There are 4 ways to turn a row about zero (a turn may also mirror it). The second row of each pair is the first, turned, with some noise. The first 36 pairs use one turn. New pairs use 2 turns, one after the other, and a turn may come again.
Known pairs, each followed by its turns in order:
[ -4  -4  23  -5   0 -42 -42  -6]
[ 24  28 -21  14   9 -33 -18 -24]
C

[ 24  -6 -26 -10  -4   7 -24  25]
[ 22  27  10  16  19   4   2 -24]
M

[ -9   0 -18   3  11  -1 -26  23]
[ -3  21   9  27   9 -13 -13  -9]
M

[ -8  20   0   0   5 -17 -22 -19]
[  5  -5  25 -21  17  -8  -8   3]
G

[ -3  -2   6  22  -3 -29  -8 -24]
[ 11  18 -14  24  19   5  11 -19]
C

[  9 -14 -13  19  36  -9   8 -13]
[  1  -8   1  13  19  24 -17  31]
M

[  0  29 -20 -27  22   9 -11   2]
[-1  9 -6 39  4 25 14  0]
S

[ -5   9 -23   5   4  44  13 -30]
[ 36 -11   5   4  37   7  28   1]
S

[-34   6 -27 -12   1   2   0   8]
[-22   4 -20  26  -5  -3 -11 -19]
M

[ -9  42  19   1   1  -5 -10 -21]
[50 -9  6  7  7 -3 14 -7]
C

[ 29 -44  12 -11  11  -2   1  35]
[-33  -2  -9  31  -8  31  31  16]
G

[ -8  14  38   9 -31  25  -6   0]
[  3   8  -4 -42 -22 -30   1  -8]
M

[  1   5  36 -10  31   0  -4 -21]
[ -3  22   0  -5 -19  -4  30  32]
S

[-52  35  18   0 -42   9  -4   0]
[ 57 -13 -16   7   4  23 -19  38]
C

[-45  15  23  52  -3 -18   4  -8]
[ 30  -9 -28 -31 -11   1 -35  42]
S

[  3  17   6 -14   9  -9  15 -11]
[ 11  12  12   1  11  10   0 -19]
G

[-40  44  24   3  39  -5  -6 -43]
[ 39 -27  36 -36  16  18 -39 -25]
G

[  8 -10 -12  -2 -25  14  -5 -23]
[-10  23  -8   4  -2 -16 -25  18]
G

[  4  -2  33 -17   2  48   7  52]
[-11 -14  31 -21 -24 -29 -12  56]
C

[  5  -5   0   5   7  10   7 -52]
[  1 -31  -2 -22   1  27 -25   4]
M

[ 14 -39 -47   2  16   8  27  38]
[-68   8  12 -16 -25  25 -15  -5]
C

[-49  17 -15  -2  -1 -16   3   8]
[-46   0 -12  26 -16 -14  -5  -8]
M

[ -8 -23  -9  18  -2 -14  13  42]
[-16  25 -11  15  33 -12  25  14]
M

[ 18  -3   0  33 -13  10  -7 -36]
[ 28 -24  23  -4   7 -30   3  15]
S

[-7  3 -4  5 10 24 -4 -4]
[ -5 -23  11  11  -3   1  -1   4]
C

[-24  44   4  34 -12  -5  -8  -4]
[50  3 22 21  6 26 -3  1]
C

[-19  -8  14   3  -9  -4  -8  -6]
[ -2 -16 -10 -18 -11   2   1  10]
S

[  7 -52  18 -52   1   4  -2  -4]
[-36   3  17 -27 -17   5  46 -29]
S

[ 35  27 -41 -17 -21 -16 -11  29]
[-20  23  10  14  23 -49  37 -13]
G

[  4 -24   0 -24  17 -52  16 -52]
[ -3  46  12 -36  30  51  -7   5]
G

[ 12   5 -13  21 -23 -10   2   0]
[-16  18  16 -15   8  15  10  -8]
M

[  8   2  -1   2  15  40   2 -35]
[22 -2 18  2 24  0 36 19]
S

[ 18 -47   2  -6  -6   4 -13   4]
[-40   8 -13  -2  17 -22 -13   6]
C

[-11 -49  21  -1   3  10   1 -19]
[-10  -2 -21   2  -9  37 -23  30]
G

[  8 -25  -7  -2   5 -14   0  -8]
[  1   1  22 -12 -17   1   3 -14]
S

[  0  20  17 -21  14  47 -10  15]
[  5 -34   9  46   4  -5 -17 -19]
G

New pairs, each followed by its turns in order:
[-28   1 -18  -5  -3   0  24  -2]
[ 22 -19   1  -4  11  27  -9  -6]
M S

[ 16  -7 -18  10  26 -17   3   4]
[-21 -19  -3 -23 -20  -1 -10  -2]
C M

[ 4  9  3 12 22 18  0  5]
[  9  24  12   6  -6  -2   2 -12]
M M

[  1   2 -36 -11  20  15 -23 -37]
[  4 -37  16 -19  39  14 -16  12]
G G

[ 1 11 22 10  1 12 -9 14]
[-11  11  -2  26   2 -14   0   3]
S M

[ -6  52 -46  -4  19   5 -10 -11]
[ -6 -62  30  17  -5   3 -14  16]
G M

[ 10  -2 -11   3  16  -5  -4  13]
[  4 -15 -16  -3 -10  -8  11   9]
C S

[ 16 -38  18 -10   2 -10  -2  32]
[ 41  15 -12  -3 -17  13 -25 -12]
C C

[  1  -3  -3  28 -29  17 -11   4]
[-20   8  20   8  10 -10  26 -13]
G M

[-12  -2   4 -17  42 -26 -10 -35]
[  5  28 -17 -37 -16   7  35 -17]
S M

[  1  -6 -31   7  22  42  13  10]
[-34 -12  11  -3   8 -37 -11 -23]
M G

[ 16 -31 -40   5  -6  -2  -2  21]
[ 21 -32  -2  -7  28  -9 -32   8]
C G

[ 35   1   3  13 -22   6  -6 -10]
[ 11   9  15  35   9  12 -14  -9]
M G

[ 44  -6 -18   4 -52 -16   5  -5]
[ 25 -33 -39 -20 -34  12   3  12]
M M

[  2 -20  12  18   3  32  38   0]
[-14  17   5 -26  10  14 -11 -41]
G M

[-13  26  -2  -5  20  -1   3   1]
[ -3  -9   6 -11   3 -30   8  -8]
C S

[  2  11  -1  10 -16  22 -24  19]
[ -5  -2   6 -15 -23  -8 -30  -8]
G S

[-44   4  41  23 -21   2 -18 -10]
[ 22  24 -52  -3 -19  -5 -26 -13]
M C

[  0  -6  -2  13   7 -33   5   4]
[ -8  10 -17   3  -1 -21   1  21]
M M

[  2 -19   1 -14 -12 -13 -15 -11]
[  0  -6  -3   2  -6  12  -6 -31]
C C

[  0  -1 -20  21  22 -35  26  -1]
[ 26  -6  20 -19  37 -19   2  -7]
S C

[  6  12  -8  15 -26  16   0  20]
[  5  24  -2 -25  -5  -6  25  12]
G G

[  2  -2 -12 -25   5   9  31  30]
[ 34   6  11   9  23  -3 -18 -18]
M S

[-10  29  -2 -14   2  -9  -1  10]
[ -8  -7   7  10   2 -27  13 -13]
C S

[-12 -13 -13 -30   7  -6  21  10]
[-18   8 -23 -25 -20  -3  -3 -10]
M G

[-20 -13   7   0 -11  19  10   7]
[ -4   9   5   1  -1  24  20 -11]
S S

[  5 -19  17 -14 -42  -1   9 -21]
[ 11 -46 -20   4   8  11  15  -2]
M M

[ -4  27   0   5  12 -10  -3 -14]
[-8  5  3 -2 17 -3 27  3]
C C

[ -8  -7  45  28  29  -7   5 -10]
[-39  13 -32  28   3  -3  -8 -20]
S S

[  8  -6 -36 -12  15   5   3  25]
[  5 -24  17  -8 -17   6 -37  -6]
S G

[ 32  -3 -33  -1  -7  17  -3  12]
[ 17 -17  -1   9  26  26 -25   9]
C G

[-16 -12 -17   5  -2 -34 -52 -12]
[ -9 -26  19  -9   1 -40 -22  35]
M M

[ -1  17  45   5  16 -49  -8  -3]
[-38  11 -25 -41 -12 -21 -33  -9]
M S

[ -7   8 -11   4 -21  -6  -7  38]
[ 14  25   3  -7 -11  -2 -23 -29]
G S

[ 27 -15  -1  16 -17  -1 -36 -31]
[-38  -6 -36  -3 -10  10 -18  15]
G S

[-18 -11 -17 -11  -9   1  11 -16]
[-17 -18 -17  17   2   9  -2  -7]
M C

[-52   3  -1  36  11   3  34 -14]
[-44   7  14  48  21 -16   0 -19]
S G

[  7   7 -17   9  -5 -36 -31  16]
[  6   9  -2  23  34  -4 -33  11]
S C

[  5   0 -52  -2  27   2  34  -5]
[-10   5  46  10 -29   0 -33 -19]
S G

[ 14  20  10   0 -18  26  21  -4]
[-8 -5  8 28  3 25  2 25]
S M

[ 29  -3  14  16  18  19 -12   2]
[-28  16  10  28   4 -16   1   6]
M S

[-31  -5  -9   6  -1  -7  -8   2]
[  1 -23  16   8  13  -1  -7  10]
C S

[  8   3   8   1   0  30 -13  19]
[  5 -28 -10 -10   7  19   9 -13]
S G

[-3 22 -2  0 15  8  9  2]
[ -6  15   8  -8   1  11 -20   8]
G G

[-28 -10  -3  -5   4 -31   1  11]
[ 13  -9  13 -12  26  23 -15  -7]
C C

[-19  -3  52   6  -3 -17  -3  13]
[-17  11 -11  41 -33   4  14   4]
G G

[ 23   4   5  -4 -14  43 -12   2]
[-29  22   5 -19 -23  17   3   1]
C S

[  6  -1  -1  19 -22  -1  45  -5]
[ -7  13  11 -11 -25  29  12 -30]
G M

[  7 -25   3 -38  -6  27  -5  52]
[ 17 -43 -25  40 -32  14   4   7]
S C

[  0   8 -13  24  -4   8  -5  31]
[ 36  -5  19  -3 -11  12   4  -8]
M C

[-16 -17   7  19   2 -52 -10   3]
[ 33 -14  -6  38  12  -9 -17  22]
C S

[-14   1  -6   5 -18 -24  -6 -24]
[-27   2   6  -6  -7 -10 -15 -24]
C G

